The rows of each matrix lie in a flat space through zero, up to rounding. After each matrix: how many dimensions does the smallest such space have?

[[ 16 -12 -14 -26   8   3  -9   9 -19 -11  -8  -8   3 -11 -19 -14  12   0
   -3   2 -11 -28]
 [-12  -6  11  28 -15   2   4  -6 -10  12   6  22 -12  13  14   5   7  -1
   16 -21  29   7]
 [-14  11   6 -11  -7  24   3   6   3  -3   3 -13   8   0  -7   3  -6 -22
    0   4   3  -5]
 [-26  28 -11  24  12  10  20 -18 -13   6   4  23  24   0 -25   8 -35 -21
   -3   8   7   0]
 [  8 -15  -7  12   2 -46 -23  -2   6  -1   9   2 -16   2  15  22   5  14
    1 -16 -14   6]
 [  3   2  24  10 -46  -1 -23  10  14  -2   1 -42  -4   0  19   5  24   9
   31 -24  17 -14]
 [ -9   4   3  20 -23 -23  13   0  -2   9  -6  -3 -17  14  15   3 -13  -4
   12 -11  12 -13]
 [  9  -6   6 -18  -2  10   0  16  -8 -16  -6  -6  -1   2  -1  -7   2  -3
   -5  11 -11  -2]
 [-19 -10   3 -13   6  14  -2  -8   4 -17  -7 -15  10  -6 -13 -11   2   8
   -6 -13   9 -14]
 [-11  12  -3   6  -1  -2   9 -16 -17 -22 -14 -20  15   1 -20 -27  -3  25
   11   0  25 -33]
 [ -8   6   3   4   9   1  -6  -6  -7 -14  18   2   0  14 -13  -5  -5   8
   -3  -1   9  -6]
 [ -8  22 -13  23   2 -42  -3  -6 -15 -20   2  -5   8   8 -11  18 -30   1
    4  10 -12  -9]
 [  3 -12   8  24 -16  -4 -17  -1  10  15   0   8   2 -11  15  19  12   5
   12 -25   1  14]
 [-11  13   0   0   2   0  14   2  -6   1  14   8 -11  21  -3   1 -18 -18
   -6   9   5  -2]
 [-19  14  -7 -25  15  19  15  -1 -13 -20 -13 -11  15  -3 -12  -2  -5 -19
   -4  25   5   1]
 [-14   5   3   8  22   5   3  -7 -11 -27  -5  18  19   1  -2  13 -10   6
   -8  19  -3  36]
 [ 12   7  -6 -35   5  24 -13   2   2  -3  -5 -30  12 -18  -5 -10  37   0
   10  14   7  -4]
 [  0  -1 -22 -21  14   9  -4  -3   8  25   8   1   5 -18 -19   6   0 -29
  -10  -6 -14 -17]
 [ -3  16   0  -3   1  31  12  -5  -6  11  -3   4  12  -6  -4  -8  10 -10
    9  13  18   7]
 [  2 -21   4   8 -16 -24 -11  11 -13   0  -1  10 -25   9  25  19  14  -6
   13 -18   3   5]
 [-11  29   3   7 -14  17  12 -11   9  25   9 -12   1   5   5  -3   7 -14
   18   3  29  -2]
 [-28   7  -5   0   6 -14 -13  -2 -14 -33  -6  -9  14  -2   1  36  -4 -17
    7   5  -2  17]]
 | 11

[[ 20   6  -7  -1  -4   6  -6   4   0  -4  -5  -2   8   3  15  -4 -10   1
  -23   9  -6   4]
 [  6  11   4   4  -1   1  -9   0  -1   1  -5  -2   2 -14   5  -6   3  -4
   -6 -18  -1   0]
 [ -7   4   8  -2 -11  -1   4  -1   4   3   7   5   4   1  -2   9   0  -7
    1  -4  -6   1]
 [ -1   4  -2   8  -7   5 -15   2  -6   6  -1   1   2  -7  18  -1  -3   1
    5  -1   6   5]
 [ -4  -1 -11  -7   5   7  -7   5  -2  -5   2   5   2 -11  -9  -2   5   3
    6  13   0   5]
 [  6   1  -1   5   7  -3  -5   2   6   1   0   4  -8   4   7  -7  -1   6
   -4  -3   1   4]
 [ -6  -9   4 -15  -7  -5  11  -6  -5   1  16  -3 -15   3  -1   9   0  -2
   -8   5 -12   3]
 [  4   0  -1   2   5   2  -6   5   5   2   4   4  -9   1   9  -4   1   2
    4  -3   1  11]
 [  0  -1   4  -6  -2   6  -5   5  -1   3   5  -3   3   2  12   5   3  -8
    5  -3   7   8]
 [ -4   1   3   6  -5   1   1   2   3   1  -6   1   9   3   1   3  -1   1
    2   0   2  -2]
 [ -5  -5   7  -1   2   0  16   4   5  -6   4   3  -5 -13  -4   1   1  -1
    0   2  -7   3]
 [ -2  -2   5   1   5   4  -3   4  -3   1   3   2  10  -8   1   4   1   0
    8  -5  12  -2]
 [  8   2   4   2   2  -8 -15  -9   3   9  -5  10   0   6   0 -12   5  -6
   -2  -1  14  -8]
 [  3 -14   1  -7 -11   4   3   1   2   3 -13  -8   6   6   3   6   8  -7
   -9   6  -6   3]
 [ 15   5  -2  18  -9   7  -1   9  12   1  -4   1   0   3  12  -1  -9 -10
    7  -6 -11  18]
 [ -4  -6   9  -1  -2  -7   9  -4   5   3   1   4 -12   6  -1  -9   4  -6
    7   6   4  -2]
 [-10   3   0  -3   5  -1   0   1   3  -1   1   1   5   8  -9   4   5   0
   10  -2   7  -3]
 [  1  -4  -7   1   3   6  -2   2  -8   1  -1   0  -6  -7 -10  -6   0  35
    0  -8  -5  -2]
 [-23  -6   1   5   6  -4  -8   4   5   2   0   8  -2  -9   7   7  10   0
   11   5   8   4]
 [  9 -18  -4  -1  13  -3   5  -3  -3   0   2  -5  -1   6  -6   6  -2  -8
    5   6   9  -2]
 [ -6  -1  -6   6   0   1 -12   1   7   2  -7  12  14  -6 -11   4   7  -5
    8   9   5  -1]
 [  4   0   1   5   5   4   3  11   8  -2   3  -2  -8   3  18  -2  -3  -2
    4  -2  -1  15]]
 | 14

[[  5 -39  11   3  10  -5   7  -1  17  36  16  18 -13  -9  -7 -13 -27 -21
    6   2 -18   1]
 [-39  -6   2   2  10  21 -25  -6 -30  -3   5 -17 -13  29  46 -21 -12 -24
   18 -39  10 -17]
 [ 11   2  21  -2 -19 -11 -20 -10 -15  -1  22  15  -8 -13  -9  -5  25  -9
   -7  14   4  -9]
 [  3   2  -2   7   9  11  -6  -8   6  -5   2   8  12  -4  17   0  -3 -11
   11 -13   4 -18]
 [ 10  10 -19   9   0  18  -6 -16   1  -9  -9   1  10  -6  10   5   6   2
   11  -5   5  -6]
 [ -5  21 -11  11  18  17   5 -17  12 -16  -9   9  25   2  13   6  -1 -10
   10  -6   8  -6]
 [  7 -25 -20  -6  -6   5   2   4  -9  16 -11 -21 -12  -8   3  -5 -11   4
   13  -5 -11   8]
 [ -1  -6 -10  -8 -16 -17   4  14  -5  -1   2  -7 -16   1 -16  10  22  17
  -24   3   8  26]
 [ 17 -30 -15   6   1  12  -9  -5   5  16  -2   0  -7  -9  12 -10 -10  -7
   13 -19  -2 -10]
 [ 36  -3  -1  -5  -9 -16  16  -1  16  -1  -5   8  15 -30 -29   8  16   4
  -11  25  -1   9]
 [ 16   5  22   2  -9  -9 -11   2  -2  -5   7   9   0  -1  -9  -7  11   4
  -10   7   5 -14]
 [ 18 -17  15   8   1   9 -21  -7   0   8   9  10  -1  -6  14 -19  -9 -14
   13 -14  -1 -33]
 [-13 -13  -8  12  10  25 -12 -16  -7  15   0  -1 -10  12  23 -15 -24 -17
   23 -18  -7  -9]
 [ -9  29 -13  -4  -6   2  -8   1  -9 -30  -1  -6  12  -1  14  20  30  11
   -5 -10  19  -3]
 [ -7  46  -9  17  10  13   3 -16  12 -29  -9  14  23  14   0  16  15  11
   -7   3  16   2]
 [-13 -21  -5   0   5   6  -5  10 -10   8  -7 -19 -15  20  16 -16 -16  -2
    3 -25   2   0]
 [-27 -12  25  -3   6  -1 -11  22 -10  16  11  -9 -24  30  15 -16 -31   3
    4 -18 -11 -16]
 [-21 -24  -9 -11   2 -10   4  17  -7   4   4 -14 -17  11  11  -2   3  -7
  -12 -23  10  17]
 [  6  18  -7  11  11  10  13 -24  13 -11 -10  13  23  -5  -7   3   4 -12
    3  14   4   8]
 [  2 -39  14 -13  -5  -6  -5   3 -19  25   7 -14 -18 -10   3 -25 -18 -23
   14   1 -15  -4]
 [-18  10   4   4   5   8 -11   8  -2  -1   5  -1  -7  19  16   2 -11  10
    4 -15  -1 -13]
 [  1 -17  -9 -18  -6  -6   8  26 -10   9 -14 -33  -9  -3   2   0 -16  17
    8  -4 -13   3]]
 | 9

[[-19   3  -8  -3 -19   8 -20   2   4  -7   3   1   0   3  -4   3   7 -12
   -6  -5 -14  -6]
 [  3 -12  -7   8   5  -2  -5  12  -8 -12   5  -2  -6  -2  22 -13  -1  18
    1  17 -19  11]
 [ -8  -7   1 -14  -2   3   5   7   2 -12 -21  17  -6   6  -1   3   9   8
   -6   1   0   7]
 [ -3   8 -14 -13   0  -3  -1  26  21   8   3 -22  -8   9  16  11   1 -23
   17  18  -9   6]
 [-19   5  -2   0  13  11  -3 -18   1   4  -3  33  -1  33 -21  -5  15  -2
   27   6   0  10]
 [  8  -2   3  -3  11  32  -7   4   0  11  -1  11  -4   4  -8  -7  -3 -11
   12 -10 -21 -12]
 [-20  -5   5  -1  -3  -7  14   8 -37  -5  -2  32  12 -21   7  -4 -16  12
  -11 -16 -12   9]
 [  2  12   7  26 -18   4   8  10   1   8 -26 -22  -5 -28  22 -11 -14   1
   15  22  -4 -22]
 [  4  -8   2  21   1   0 -37   1  14 -14 -25   5 -11   1  -2 -19  20   2
   -1  11  -4 -15]
 [ -7 -12 -12   8   4  11  -5   8 -14 -16  20 -15 -18  -4  10   6   1 -30
    2   1 -12   8]
 [  3   5 -21   3  -3  -1  -2 -26 -25  20   4 -13   2   5 -13   8 -18 -47
    8   0  23   1]
 [  1  -2  17 -22  33  11  32 -22   5 -15 -13  13   4  31  12 -12   3  24
   16   0  10   8]
 [  0  -6  -6  -8  -1  -4  12  -5 -11 -18   2   4   1 -26   9 -13  -3  18
  -12   4  -8   6]
 [  3  -2   6   9  33   4 -21 -28   1  -4   5  31 -26   7   8  -1  13   4
   14  18  10 -15]
 [ -4  22  -1  16 -21  -8   7  22  -2  10 -13  12   9   8 -25  -3 -24  -2
   -1  -4   3 -32]
 [  3 -13   3  11  -5  -7  -4 -11 -19   6   8 -12 -13  -1  -3   6  -9   7
  -25  -6   1   5]
 [  7  -1   9   1  15  -3 -16 -14  20   1 -18   3  -3  13 -24  -9 -14 -11
    1   5  10   2]
 [-12  18   8 -23  -2 -11  12   1   2 -30 -47  24  18   4  -2   7 -11  48
   12  20 -24   6]
 [ -6   1  -6  17  27  12 -11  15  -1   2   8  16 -12  14  -1 -25   1  12
   15 -16   3   5]
 [ -5  17   1  18   6 -10 -16  22  11   1   0   0   4  18  -4  -6   5  20
  -16  20 -32 -16]
 [-14 -19   0  -9   0 -21 -12  -4  -4 -12  23  10  -8  10   3   1  10 -24
    3 -32  14  -3]
 [ -6  11   7   6  10 -12   9 -22 -15   8   1   8   6 -15 -32   5   2   6
    5 -16  -3   4]]
 | 20

[[ 43 -40 -13   6 -13  18  43 -15  37 -31  27 -42  30  23  21   1  41  12
   37   8 -22  -4]
 [-40  37   2  -6   3 -11 -47   2 -29  29 -22  48 -10 -28 -35  32 -55  -2
  -41 -24  22 -14]
 [-13   2  -3 -15   3  34 -28 -10 -13   3  15  23  -1 -33 -41  39 -48  13
  -17 -29 -12 -10]
 [  6  -6 -15  17 -11 -27  14   1   9  -3   5  -6  16  33  23 -15  32  -2
    5  21   5  -8]
 [-13   3   3 -11  -3  14 -13   8 -12   6  20  16  -9   3  -4  -4  -5  -3
   -5  10 -21   2]
 [ 18 -11  34 -27  14  44  19   9   6 -10   2 -28 -28 -22   7 -21   5  -6
   27   0 -26  33]
 [ 43 -47 -28  14 -13  19  38 -24  36 -36  36 -39  39  20   9  14  32  21
   31   0 -20 -14]
 [-15   2 -10   1   8   9 -24  -7 -16   1   7  18  -4 -21 -30  20 -34  10
  -18 -19   3  -7]
 [ 37 -29 -13   9 -12   6  36 -16  34 -23  10 -35  31  16  16   9  31  10
   27   0  -6  -8]
 [-31  29   3  -3   6 -10 -36   1 -23  22 -22  35 -10 -26 -28  23 -44  -2
  -32 -21  22  -8]
 [ 27 -22  15   5  20   2  36   7  10 -22  -7 -48 -21   2  27 -49  35  -4
   31  14   0  34]
 [-42  48  23  -6  16 -28 -39  18 -35  35 -48  37 -35 -27 -15  -6 -40 -18
  -36 -11  36  10]
 [ 30 -10  -1  16  -9 -28  39  -4  31 -10 -21 -35  19  26  36 -16  45  -5
   24  12  18   1]
 [ 23 -28 -33  33   3 -22  20 -21  16 -26   2 -27  26  10   1   6  16  18
    8  -9  22 -13]
 [ 21 -35 -41  23  -4   7   9 -30  16 -28  27 -15  36   1 -20  35  -4  29
    4 -20   1 -25]
 [  1  32  39 -15  -4 -21  14  20   9  23 -49  -6 -16   6  35 -26  21 -28
    9  14  16  19]
 [ 41 -55 -48  32  -5   5  32 -34  31 -44  35 -40  45  16  -4  21  23  32
   22 -11  -3 -22]
 [ 12  -2  13  -2  -3  -6  21  10  10  -2  -4 -18  -5  18  29 -28  32 -11
   18  21  -6  14]
 [ 37 -41 -17   5  -5  27  31 -18  27 -32  31 -36  24   8   4   9  22  18
   29  -3 -22  -4]
 [  8 -24 -29  21  10   0   0 -19   0 -21  14 -11  12  -9 -20  14 -11  21
   -3 -17  10 -10]
 [-22  22 -12   5 -21 -26 -20   3  -6  22   0  36  18  22   1  16  -3  -6
  -22  10   6 -25]
 [ -4 -14 -10  -8   2  33 -14  -7  -8  -8  34  10   1 -13 -25  19 -22  14
   -4 -10 -25  -6]]
 | 5

[[ 23   8  -5   7   6  -5   0  -3  10  14   6  -2   1   4 -25  -2  -3  18
    8  13  -8 -13]
 [  8  53  -7 -11   4 -12  -7 -15   4  -3  -2   1  13  -3   0  -6  -4  15
   10  -2 -12 -28]
 [ -5  -7  10   8  -6 -10  15  -5 -21  -4  18  10  -5 -11 -19 -12   0  10
  -16  -2  16   8]
 [  7 -11   8  -6  -5   7   3   0  12   8   7   9 -19  -5   0  11 -14   9
   -4   1  -3  14]
 [  6   4  -6  -5 -30  20  -7  -6   8 -17   3  -3  -9  15  10  26  -5  -6
   -3  -4 -17  25]
 [ -5 -12 -10   7  20  12  17  -4  -7  -4   9 -30   0   2 -17   8  18  -1
   -2  15  -3 -20]
 [  0  -7  15   3  -7  17  14  12   5 -13  -2 -14   3   5  13   4 -10  20
   -6   0 -12  12]
 [ -3 -15  -5   0  -6  -4  12  17  -6  11  -5 -17  15  -8  -6   0   4   3
  -26   4 -12  -2]
 [ 10   4 -21  12   8  -7   5  -6   6   5  -1  -9  26   8  -7  17   8  -8
    2  18   7  -9]
 [ 14  -3  -4   8 -17  -4 -13  11   5   6  -3  16  -6   7  -8   4  -8   6
    6  15  12   4]
 [  6  -2  18   7   3   9  -2  -5  -1  -3  17   7 -10  13  12  -2   2  15
  -14 -10  24  31]
 [ -2   1  10   9  -3 -30 -14 -17  -9  16   7  20   5 -11  -4 -14 -16 -10
   10  -1   6 -14]
 [  1  13  -5 -19  -9   0   3  15  26  -6 -10   5  34   0  13   2   5   3
  -10  -6  -5   8]
 [  4  -3 -11  -5  15   2   5  -8   8   7  13 -11   0  14   7   9   5  -6
   11   0  17   4]
 [-25   0 -19   0  10 -17  13  -6  -7  -8  12  -4  13   7   0 -14   4 -21
   -2 -11  22 -11]
 [ -2  -6 -12  11  26   8   4   0  17   4  -2 -14   2   9 -14  -9  -4  -7
   -3  -1  -4  -9]
 [ -3  -4   0 -14  -5  18 -10   4   8  -8   2 -16   5   5   4  -4  -1  -5
  -14  -1  -7  12]
 [ 18  15  10   9  -6  -1  20   3  -8   6  15 -10   3  -6 -21  -7  -5  34
   -9  -5   7  -5]
 [  8  10 -16  -4  -3  -2  -6 -26   2   6 -14  10 -10  11  -2  -3 -14  -9
    5  12 -26  13]
 [ 13  -2  -2   1  -4  15   0   4  18  15 -10  -1  -6   0 -11  -1  -1  -5
   12  -3   6  -9]
 [ -8 -12  16  -3 -17  -3 -12 -12   7  12  24   6  -5  17  22  -4  -7   7
  -26   6  26  11]
 [-13 -28   8  14  25 -20  12  -2  -9   4  31 -14   8   4 -11  -9  12  -5
   13  -9  11 -19]]
 | 18

[[ -8  20  -5   6  31  -3  17  -3  -4  -2   3  19 -18  -2 -15   0   3   3
   17 -15   6   1]
 [ 20 -54  -1  12 -33  -7  31  20   5  24 -33   9   6 -25  24  14  33 -12
   -1   3 -18 -23]
 [ -5  -1 -15  -2  -8   5  -4  -7  11   9   2  -8  11 -17   0  -7   3   5
    3   6   0   3]
 [  6  12  -2  -9  34  -4  29 -15   4  11  15  20  -6   5 -17  11  15  15
   20 -22  14  -5]
 [ 31 -33  -8  34 -43  -7  18  17  -5  18 -14  -1  13 -17  17   1  23 -24
   -5   9 -25 -27]
 [ -3  -7   5  -4  -7   5 -12   5  -1  -7  -2  -5   9   3   5   0  -6   0
  -10  12  -4   1]
 [ 17  31  -4  29  18 -12  -7   4 -11 -28  -2  18 -13  24  -6  -9  -2 -14
   -7 -11   4   0]
 [ -3  20  -7 -15  17   5   4 -24   8  12  32  -6   8   2 -17  -1  -1  19
   14  -7  12   4]
 [ -4   5  11   4  -5  -1 -11   8 -20  -6   0  -4  -5   3 -10   6 -15 -18
   -1   6  -8  -5]
 [ -2  24   9  11  18  -7 -28  12  -6 -44 -18  11 -19  31   8 -11 -17  -7
  -21  -4   9  17]
 [  3 -33   2  15 -14  -2  -2  32   0 -18 -48  18   2  -8  26   2  12 -13
  -21  14 -13  -6]
 [ 19   9  -8  20  -1  -5  18  -6  -4  11  18   4   2   2  -7  -3  10  -4
    9  -8  -5 -13]
 [-18   6  11  -6  13   9 -13   8  -5 -19   2   2  -1  12   3  -6 -16   9
  -10  11   0  10]
 [ -2 -25 -17   5 -17   3  24   2   3  31  -8   2  12 -42  -3   7  20  -7
   17   6 -14 -17]
 [-15  24   0 -17  17   5  -6 -17 -10   8  26  -7   3  -3 -31   7 -15   1
   17  -2   6   1]
 [  0  14  -7  11   1   0  -9  -1   6 -11   2  -3  -6   7   7 -16  -5   3
   -6  -2   3  10]
 [  3  33   3  15  23  -6  -2  -1 -15 -17  12  10 -16  20 -15  -5 -10  -7
    3 -11   4   1]
 [  3 -12   5  15 -24   0 -14  19 -18  -7 -13  -4   9  -7   1   3  -7 -27
  -11  19 -19 -12]
 [ 17  -1   3  20  -5 -10  -7  14  -1 -21 -21   9 -10  17  17  -6   3 -11
  -17  -5   0   1]
 [-15   3   6 -22   9  12 -11  -7   6  -4  14  -8  11   6  -2  -2 -11  19
   -5  10   6  10]
 [  6 -18   0  14 -25  -4   4  12  -8   9 -13  -5   0 -14   6   3   4 -19
    0   6 -14 -11]
 [  1 -23   3  -5 -27   1   0   4  -5  17  -6 -13  10 -17   1  10   1 -12
    1  10 -11 -10]]
 | 8

[[-24  -2  30  11  -9   8  -4 -11 -13  -3   5  20 -11 -10  31   5   3 -12
   -7  30 -17  12]
 [ -2  -9 -17   7 -13  23   0  -2   2  -6 -21   7  19 -26   5   0 -23  21
    0  -5  14   5]
 [ 30 -17   3 -19  -5  20   9 -31  28   2 -22 -11  14 -15  -6  23  -1   9
    7  17  12  -7]
 [ 11   7 -19  14 -30 -15  16  26  15   3  33   2  11 -13 -40 -14   6   4
   17  10 -25  19]
 [ -9 -13  -5 -30  15  25   6 -25  23   3  -9  39   6   9  13   2  20 -11
  -28  11   1   6]
 [  8  23  20 -15  25 -14  20  16  15  13   4 -16 -35  20 -23 -12   9  52
    4   4   4  40]
 [ -4   0   9  16   6  20 -21 -22   4  -4   6  -1   1 -49  -1  -2 -23 -19
   31  -1 -10 -20]
 [-11  -2 -31  26 -25  16 -22  27  -4   3  18 -15 -29  -1 -19  22  15 -21
  -22  11  12   4]
 [-13   2  28  15  23  15   4  -4 -12 -13   5  -1 -19   7  20 -11   3   2
    7 -36  -9   9]
 [ -3  -6   2   3   3  13  -4   3 -13 -26   4   7   3 -10  -2 -34   3  28
  -18   7  -5 -17]
 [  5 -21 -22  33  -9   4   6  18   5   4  -5  -7  14 -11 -25   2  28 -15
  -10   5 -20 -22]
 [ 20   7 -11   2  39 -16  -1 -15  -1   7  -7  25  13  39 -11  17 -30 -23
   15  17  17  -9]
 [-11  19  14  11   6 -35   1 -29 -19   3  14  13 -11  34  31 -11   2   1
  -21 -22 -34  -9]
 [-10 -26 -15 -13   9  20 -49  -1   7 -10 -11  39  34 -32  23 -11   3  23
   24  22 -27 -14]
 [ 31   5  -6 -40  13 -23  -1 -19  20  -2 -25 -11  31  23  18  -7 -13   0
  -11   8  -7   8]
 [  5   0  23 -14   2 -12  -2  22 -11 -34   2  17 -11 -11  -7 -23  16   0
   36  10  -5   0]
 [  3 -23  -1   6  20   9 -23  15   3   3  28 -30   2   3 -13  16 -10 -12
    2   5 -27 -16]
 [-12  21   9   4 -11  52 -19 -21   2  28 -15 -23   1  23   0   0 -12   1
   -6  20   4 -19]
 [ -7   0   7  17 -28   4  31 -22   7 -18 -10  15 -21  24 -11  36   2  -6
   40  -9   3   1]
 [ 30  -5  17  10  11   4  -1  11 -36   7   5  17 -22  22   8  10   5  20
   -9 -48   2   2]
 [-17  14  12 -25   1   4 -10  12  -9  -5 -20  17 -34 -27  -7  -5 -27   4
    3   2 -10   3]
 [ 12   5  -7  19   6  40 -20   4   9 -17 -22  -9  -9 -14   8   0 -16 -19
    1   2   3  33]]
 | 19
